The rows of a group lie close to one hidden flat surface of 14 dimensions, which passes through zero. Surfaces can cross.
Some rows, each with its group after it:
[-29   4  18  24  14 -10   0   0   0 -10  14  -3  -8  -4   4   1  12 -14
  -1   8 -12  -5] -> q_557
[  7 -11  -2   2 -12 -16   9 -12  12 -15 -13  11   1  -4  -5  12   8   6
   5   1 -18  -6] -> q_450
[-11  -6   3  -6  14   5   2   2  -2  -6  -4   8  10  -5   6  -8   4   6
  15  -3 -10 -18] -> q_381
[-13  -1 -20  -7  -3  -2  -9  -2  10   5   2 -10 -20   8  -4   2   2  19
 -19  -6 -12   2] -> q_363
[ 33 -11   4  41   4  20  28  12 -21  21  -1  -2 -11  -7   7   3  -3   6
   2  11   2   1] -> q_45
[  5  -7  22   0 -12 -15   5   0  10  -2   6  -9  10  -4 -12  14   1 -27
  -5  16  -1 -14] -> q_45
[  5   7   1  -2 -13  -1  19  11 -14   4  -8  -2 -12  26 -28   0 -16   4
  -1   0   3 -12] -> q_557
[-20   5  16 -22 -19   7  -1 -13   1  -5   8 -10  -9  29 -15  10   5   6
 -23   2  -8   8] -> q_363
[ 24 -19 -32 -19   6  15  13  -9  22  -4  19   7  -3  -7 -14   5   6 -14
  18 -23 -16  22] -> q_363
[-12  -1  16  -8   3  13   0 -14   3   7   6  -8  10   4  -8  -6 -11   1
   0   5  -3 -18] -> q_450
[-20  -3  11  -4  20  13   9 -22  14  -1 -11 -11   7 -12  19 -13  -6  -6
  22 -10 -18 -17] -> q_450
[  4  10   1   0   7  -5  10  13  -9  26  -2   3  10   4 -26 -13  -2  14
   6  10  -9  -6] -> q_557
[  1   2 -21   9 -13  -9  -3  15  -7  -6  -8  -5   4 -18   7   1  12  35
  16   7 -10 -27] -> q_381
[ 13  -5 -26  10  20   1   6   1  13  12  20   4   0  -8  -2   5  16   0
   9   7   1   1] -> q_45
[  6   1   3   3  24  -8   1   5  -7   7   6  -8   4  -9  12   1  16 -21
  19  14  -7   0] -> q_450
[ 12   6  -9 -22  23 -10   9  18  12   1  -5   1   4  -9  -9  -3  13  -9
  11  -1  -7  -3] -> q_557
[ -7   3   1  22 -11   7  -6 -11   7 -14   9  -4  13  -3 -14 -26 -24 -15
 -28  -6  10  18] -> q_450
[  2 -16   5  -2   2   7   0  -3  -5  -2   0  16   8   4  12  -7 -10  -1
   5  -4  16 -16] -> q_557
[  5 -11  -6  -8   2   6  -5  11  -3  -3  17   9  -7 -12  -4   2  -9  -6
  14 -22   1  -2] -> q_450
[  9  -7   0  17  -5  -9  21 -10  16  23 -13   5   6  -8 -10  -6 -15   4
  -3   8  -9   0] -> q_450
[  0   8  -3  -2  -7 -10  10  -4  16 -11 -15  -6  -9   1   7   9  11   7
  -1  -7   6  -1] -> q_45
[-10   5   6   1   9 -31  -1   4  16 -24  -4  -7 -25   1  15  11  22  -1
 -15  -9  16 -18] -> q_557
[  5 -11   0 -16  17  11 -13   9 -13   4  23   5  -3  -1  -7   7   5  -7
   8   3 -13   2] -> q_381
[ 14 -17   2   6  12   9   0 -15  -8   2   4  -7   5 -13   4 -22 -17 -10
   3 -14 -19   4] -> q_450
[ -3 -10  -9 -16   1   2  -4 -16   5   2  -1   4   9   7  22   7   5  -8
  19   1   1   2] -> q_381
[-12  -2 -38 -10  -6  -7 -19 -11  28  25  -7   2   6 -15   6  -9 -20  14
   1 -12   4   8] -> q_45
[ 12  -9   9  -5  -6 -17 -14  12   3  17  15   5  -3 -25   6   1  -1   8
 -15  -9   6   4] -> q_450
[-13   2  12  -1  -9  -6 -19  15  -9  -5  21  -8   6  -7  -7  10   9 -21
  -3  18  -5  -1] -> q_45
[-13  -3 -14   0 -23 -22 -13   7  -1 -11   7   2  11   7 -11   3   4  -6
  -4  16  -1 -10] -> q_363
[ -2   2   6  14   5  -4 -22   3 -18   1  26   9   0  -6 -12  -7  -7   1
   0   2   1  -4] -> q_45
[ -8   2   3  20  16   6  -5  14  -1 -12 -15   4  12 -16  -1 -17  -7 -11
  -7  15  -3   0] -> q_557
[ 13 -25  18  -6   5 -14   9 -14  -3 -12   5   6   5   3  14  -3  14 -10
  -5  -6 -10  -7] -> q_363
[ 18  -3  -6   6   2   1  17  -3   0  12  -8   4  -3   3 -10   5 -10   8
  18   1  -2 -11] -> q_450
[ -9   0  -7  -7  -5  16   5   2   5 -10   5   0  -3  15 -18   9   1 -17
  -2   7  -5  13] -> q_45
[-18 -22  -4   0  12   9 -19   5   4   0   1   8   6  -9  14 -16  -2  -7
 -26  11  -7  12] -> q_557
[ 14 -10  37  -6  10  15  -3  -3 -20 -18   5  22  -6  -7   9  13  -8   3
  25 -25   6 -14] -> q_363
[  0  23  10  -9 -18  -5   4   0  -9   9 -18 -11 -10  24  -5  16   4  29
  -5  16  21 -18] -> q_450
[ 13  -5  -3  -7  -1  -8  -2 -13  19   8   7  -6  -1 -10  -8  10   2  -3
 -16  -1 -10  16] -> q_45
[-11  -9 -11 -16   4  12 -17  -7  -1   8 -16   7  24   3  -7 -21 -26   1
  -3  10  -9   5] -> q_45
[-30  14  18  -1   1  -4  -3  -7  13  -7 -28  18  -4  10   6  18  -7   5
   5   9  13  -7] -> q_381
[-22 -20  -3 -40  13 -17  -9   2  16   4   7  -5   0   5   8  -7  22 -12
 -23   4 -35  13] -> q_557
[  4  -5  20   4  13 -20  -3 -10 -12 -11  -5   5   9  -6  12 -18  10   4
  -2  -3 -21  -2] -> q_381
[ -9  -5 -24   3   3  11   9 -15  27   2  -4   9  -6  22  -1  21  12  -3
  -4  18   5  11] -> q_450
[ 31  -8  -7  21  -1  12  20   3   8  18   8   6  -3  -7 -12  19 -13  -6
   4   9  22  -2] -> q_45
[ 14   3 -25   9   9   3  -7  16  -3 -14  -4   4  -3  -6  -4   0  -3  -3
   5   5  11  -3] -> q_557
[-14 -12   6  -1  -8  19   2  -7   9 -10  28   5  -6  12 -10  -1   4  -3
 -27 -10   6  13] -> q_381
[-17  -9  -6  19  -7 -22   3  11  -3  -7   5   7 -22  14   6  16  12 -12
 -16  12  -2   1] -> q_363
[ 16   8 -17  15  -2 -26  17 -13  24 -16  -7   7   7 -13  -4   9   5  -4
  33  -8  10 -20] -> q_363
[ -8   1 -24   9 -11  28  12  13   3  20  -7  -2  10  -3   7  -3 -15 -10
  15   5  18   5] -> q_363
[ -7   4  17  -7  -5  -3   2 -12  -4   2  -7   0  20   9   6 -12   7   6
  -4   8  -2  -7] -> q_363
[  9  -2   1   9  -6   3  14   8 -11  20 -11  -6 -12   4   3   6  -1   1
   1   3 -17  14] -> q_381
[ -2 -17  -9  -2 -11  30   7  12  16  -2  13  11  16  -7 -16   4  -5 -15
  -9   4   6  13] -> q_557
[  5  10   0   4  -7  -6 -12  11  -1  16 -30  -5   1  -6  -3  16  -8   8
 -11  36  -3   3] -> q_381
[-12   9 -31   6  -1  -2   1  -3  24   2 -10  -7 -15   1   6   8   5  -5
 -11   0   0  21] -> q_450
[-31   2 -12  20  20  35 -16  -2 -31 -26   7  21   3  26  14  -7  18  11
   6  22  -4   5] -> q_381
[ -2 -11 -12 -13   0  15  10 -29  32   7 -15   0   9  12  -6  -9  -3   7
 -31  -1 -14  23] -> q_45
[-10   2  -3   9  -1   7  -1   6   5   1   9  14   4  -1  -4   9  10 -13
   2   8  -1  24] -> q_363
[ -7   0  -3 -19  -2   8 -10  20   5   4 -23  -2  12   2 -17 -11 -17  17
 -34  17   3  -8] -> q_381
[  3  -3  25   6  -8  -2  13  -7   6  19  19   2  -2   1 -19  12 -18 -17
   2   0  19 -14] -> q_45
[ 26 -21 -19   0  -4 -17  -4  -7   1  -4   8  -4  -6   8 -27  -1  -9 -15
 -23  12 -27   8] -> q_45
[ -2 -12  -6   4 -16  27  23 -13 -13  -7  -9  -9  -6  21  11   0  -9  -5
  23 -11 -15  -3] -> q_557
[ -9 -11 -20  14   4   0  -1  -8   5 -32   4  17   9   5   6   4  33  10
   2  19 -10  -7] -> q_557
[-16   2  -7  -7  -3 -13  -1 -13  10 -19   9 -14   5  -2   0 -13   6 -18
   6 -14 -22   1] -> q_381
[  2  -1 -16   2  13   3  10  -3   7  17  -7  10   3   9   5   3   5   3
   3  19   7   1] -> q_450
[  0   1   2  17  13 -22  12   7  -6  15 -20 -13 -27  10  10  -5   1  -7
 -16   7 -10  -3] -> q_363
[ -8   4  -6 -12  -3  -3  -5   0  -7  -2  -3   2 -10  10   3  12   4  -2
  15   0  -4   6] -> q_381
[-7 -9 18  5 -5 12 21 -9  3 19  6  3 -8 10 18  4 -1  3 -6 -9 11  7] -> q_363
[-13   0 -13 -31 -11 -19 -28   0  -7  -3  16 -22  -6   1  -4 -12   8  -9
  -7 -13 -34  18] -> q_381
[ -4  22  23  -1   6 -17  -7  -8   8  10  -6   2   0 -11  -4   5   1  13
   0  -4  -4   6] -> q_363
[ -4 -10  -7 -12 -28  -4   1 -16  10  -6  14  -6   1  18  -7  11   0 -31
 -10  -2  -4  22] -> q_450
[  6  13  -9   3 -11 -26 -23  -4   3 -20 -17  -8   4 -10 -13  -2  -7   1
  -8   8 -14   6] -> q_45
[ -9   8  29 -11   1   1  16   5  -4  13 -19   4  -8   0  15  24   9  18
  28   2   1 -20] -> q_381
[  8 -16 -27 -16  11 -13 -32  -9  -5   1  13   5  15 -14  12  -9   8   1
  16   5 -23   5] -> q_557
[  1  -1 -11  23 -13  -9  10  -1 -15   0 -12  -1  10   5 -17 -11 -21   4
  14  10  -8 -28] -> q_557
[ 12  -3  -6   7  18  17  14 -11   5   8   6  21 -15  21   8  18   9 -10
   3   1  23  26] -> q_363

New rows. What belongs after each?
[  2 -11 -14  11  15 -11  -1  -3  12 -16  -5   3  -8 -15  10   1  11  -4
   1  -4 -16   4] -> q_363
[-29  22   3 -11  23  22  -8   4  -4   4   8  15  10   4  -2 -16  -5  12
  18 -13  20  -3] -> q_45
[ 33   8   6  13  11  -2  13  10  -6  -3  20 -10 -18  -5 -17  18  20  -5
  -7   1  -2  10] -> q_45
[-30  -4  -8   4  -7   5  10   1   3  -4  -7  11 -14   5   6  -7 -11  18
   7 -21  -7  -7] -> q_381
[  7 -20 -15 -13  -7   5   4   4  21  10  24  -7  22 -29   3   1   7 -10
  16  -5  -9  -4] -> q_557
[  5   2  14  -3 -10 -20 -30  12 -22  -7  17   1  -9 -12  12   9   6  12
  -3  -7  18 -10] -> q_45
[ 27  25   1   9  27   2  -8   3  -1   3  -6  -7   3  -6  -9  -6   0   5
 -10   4  23   8] -> q_363
[  4 -15  -9  -2  -3  -4   3  22  -9   9   0  14   0  -2   8  -4  18  -3
 -15   4 -15  34] -> q_450
[ -4   3 -15  37 -23 -17  18  -1  -6  20  -1  -7  -7  -3 -17   0 -24   9
  21   5  -9 -27] -> q_557
[ 11  -3 -16   5   8   7  -1   6 -17  -2   4   3  -1   0  -1  -6 -11  -7
  26   0  -1  -7] -> q_557
[ 21   2   4  23  -6  15  -4  13 -21  -8 -10  -2   6 -22   5   7   8  -4
  11  14 -17  22] -> q_45
[ -5   3  -6   2   7  12  10  -4   7   1   5   4  -3   5 -10  -2  -4  -4
   7  -8  -6   9] -> q_45
[-15  10   3  19   0  11  -9   9   3   3  15  -4   9 -13  -5  -1   7   3
 -10  17   2   5] -> q_45
[ 17  12   4   2   2 -15  -6 -11  -4 -19  -3   2 -20  -3  15   3  18  25
  -2 -26   4   8] -> q_45
[-11 -30 -17   0  -2  -6   8   2  -7   9  -2   2   7   4  31  -6   7 -11
  18   9 -10 -18] -> q_45
[ -6   1   1 -15   4  -1   6   5  -5  18 -19 -30 -12   9  -3   1  13   0
 -15  22 -50  20] -> q_450
[  5   2  -3   2   4 -10  -9 -14   6   0   5  -3   6  -1   0   6   1  -4
   2   8   5 -13] -> q_450
[ -1  -3  31 -12   4 -13   7   5  -3  -1 -19  16   0  -9   6   2   3  28
   7 -11  -4 -23] -> q_381
[ 21   3   6  12  -4  -7  31  -8  13 -13  15 -10   6   1 -18 -13  18  -3
 -10 -10  -2  -6] -> q_363
[  2  -1   8 -15   1   9  -3  -6   7  -8   8 -13  22   0   0  -7   9 -13
 -10   7   5   0] -> q_381
[ 24 -24   3 -10 -12   3  10   3  -2   7  -4   3   6  -8   9 -11   7  25
 -22  -6  -5  -3] -> q_381
[ -5   4  -4 -10  24 -31 -18  17  -8 -19   8  -7 -40  15   7   5  15   1
 -17  -5   7 -14] -> q_557
[-23  18   4 -15  -3  -3   1  -9  15  12 -33  -5 -14  -8  -4  17 -24   8
  38 -15 -25   1] -> q_363
[ 13  -8  21 -18 -19  -9  -3   4   1 -16  -6 -11  12  -6  -1  21  11 -28
  -2  16 -11   4] -> q_45
[-10   2 -11  15   4  -9  34   6  11  16 -13  -4 -18   7  -8   2  -4  -5
  17  -3 -13  -8] -> q_557
[-19 -12   0   9  -2  -9 -15   0   4  13  29   5   1  -5 -13   1 -10 -13
  -7   9 -15   7] -> q_557
[ -6  -1  19  21 -26   6  -2 -23  -7  -1   3  -8   7  -2  17  -1 -10  14
   0  -4   5 -11] -> q_557
[-19  11   9   7   3   3 -10  -8   7 -18 -25   7  33  -4   2 -10  -2   6
  -1  17   8 -15] -> q_45
[ 57  -5  12   3  -4  -2   9  -3 -10 -29 -13  10  -3 -10  -6  33   3 -21
  28   1  -1  10] -> q_45
[ 23 -26   0   1 -15  -6  -6 -28  13  17  15   9  12  -5 -12  -4 -28  -1
 -11  -3   7  -5] -> q_450
[ -3  -3   6  -9  16   6 -16  -7   9  -3  14  22  12  -4  -3  10   7 -23
   1   3   3  30] -> q_557
[  0  19  23  13  -6   3   3  -7   7 -11  24   7  -2   0 -16  10  14  23
 -10 -10  23   0] -> q_363
[  6  12   5   1 -18   0   0  22 -10   0  -2  -4 -18   3 -17  12   2  25
 -22   0   9   1] -> q_381
[  2   5  24   5 -19   2  -8  -4  -8 -22  -7   3   5  -2  -2  13  -4  -5
  -3   2  -3  12] -> q_45
[ -8 -18 -18   5 -18  12 -24 -19 -23  -8  18   7  -1  20  -7   1 -14  -8
   3  12 -22  17] -> q_557
[  7   1 -20  -9 -15 -12   0   8  13 -16 -14  -6  -5   8 -10  10   4  -1
 -14   2  -1  -2] -> q_557
[  6  14  26   1 -19  -1  11   1  -3   7  24   5   5   3 -22   5  -1  13
  -2 -11  16  -7] -> q_363
[ -5  -1   1   8  -9   5  -1  -5   4  17  36 -16 -12 -19   2  15   0 -15
  20 -13 -13  10] -> q_557
[ 20  -3 -14  19  -3  -5  -4 -19  10 -23  14  10   2  -1 -18  10 -10  -6
   7  -7  14  -7] -> q_450
[  2  -5   7   4  -4   4  17 -16   1  17 -26 -12  11   0  30   6  10  -8
  17  18 -21  11] -> q_381
[ -3 -19  -7   2   9  -7  -2 -15   3  13  -5  23   6  14  34   2   8   3
   0  10  18   0] -> q_363
[ -9   1  13   3  -2   3  -2 -14  -8  -8  10   8  -7   1   7   0   1   4
   8 -25  -7  15] -> q_45
[ -6   7  -9 -18   6   2   4  11  13  16 -15 -16   7  -4 -10  -9 -10  -4
   2   4  -8   1] -> q_45
[ 19  16   7   6  -6   8   9   1   6   6  14  -6   2 -15 -20  -5  -6  19
   2 -19  19  -7] -> q_363
[ 17  -9 -10 -11  18   1   8 -12   6  26  -2   5 -17  10  12   2  -6  12
   4 -12  13   3] -> q_363
[ -3   3  20  17   5   9  -4   4  -1   8  11  17  -4 -11  17   1   7  29
 -23  -8  30   3] -> q_450
[ -1  -5  20  16  -4  10   9   0   4  -5  28   8   2  -9 -20   6  -9 -12
   4 -10  11  -5] -> q_450
[ 26 -10 -24  28  15 -15 -16   6  -3 -12  12  19   3 -19 -13  10   7  -4
   8  22  -2  -9] -> q_381
[ 10 -14   0  38 -18   7  12 -22   0   0   4  15  -5  -6  15  12  -3   7
   3  -7   4  14] -> q_45
[ -6 -19 -18 -17   5  -5 -34  -7  -9   5  18  10   7   4  11 -11  23  32
 -28  15 -13   5] -> q_557
[  1   8 -14   3  -2  -6 -12   2 -18   9  -7  -3  -5   5  18  -7  -2  18
  10  -3   1   1] -> q_381
[-23  -1   9 -25  15  19  -1  -9   5  -4  -6  -2  14  17   1 -30 -13 -15
 -12 -14  -1   6] -> q_381
[-12 -20  -7  -1 -16 -12   6   9 -10   9  -6  -1  -1  14  12  -1  -6 -22
   0  16  -5  -5] -> q_363
[  4  27  23   2   9 -13  -4   6  -2 -19  -4 -15  12 -12  -1  -4  28   7
   2   5  -3  -4] -> q_557
[ 18   1  -4  -1  18  -6  14   0   9  15  -9  -4   6 -11 -12  -3 -14 -14
  23  -2 -12  -5] -> q_45
[ -5  -2  -3  -2  15   1   1 -20  12 -10   5  -1  -1  11   5 -15  27  24
 -31   1 -14   5] -> q_363
[ -8 -19  -4 -18 -11  -2 -10  11 -12  31   3   7   8   0   6  -3 -39 -12
  24  -5  12 -22] -> q_45
[  7  10  -6  12   7  -8   2   2  10   3  16  -4  -4 -13   5   7  20   7
  -1   2   4   3] -> q_45
[-17  11  -8  31  11  -4  14   9 -17  -2  13  -4 -18  11 -21 -15  -7  -5
   6   1 -15  -9] -> q_45
[-13  -6  -3  -1   4 -17 -20   1 -13  -3   9   8 -15   0  -1  -4  -2   8
  -4  -7 -21  10] -> q_381
[ 26  13 -10   1 -22  -7   9   8   6   3  27 -14   4  -5 -42   1  -3   0
   3 -13  14 -11] -> q_363
[ 11  -8   6  -2  15   6 -20   0  -2 -26   1  16   3  -3  16   3 -13 -19
   2  -6  35  -7] -> q_557
[  2 -20 -27  17 -16  21  21   3  10  15   4  -1  -9   1  13  13   3  -3
  -1   3  -6  17] -> q_45
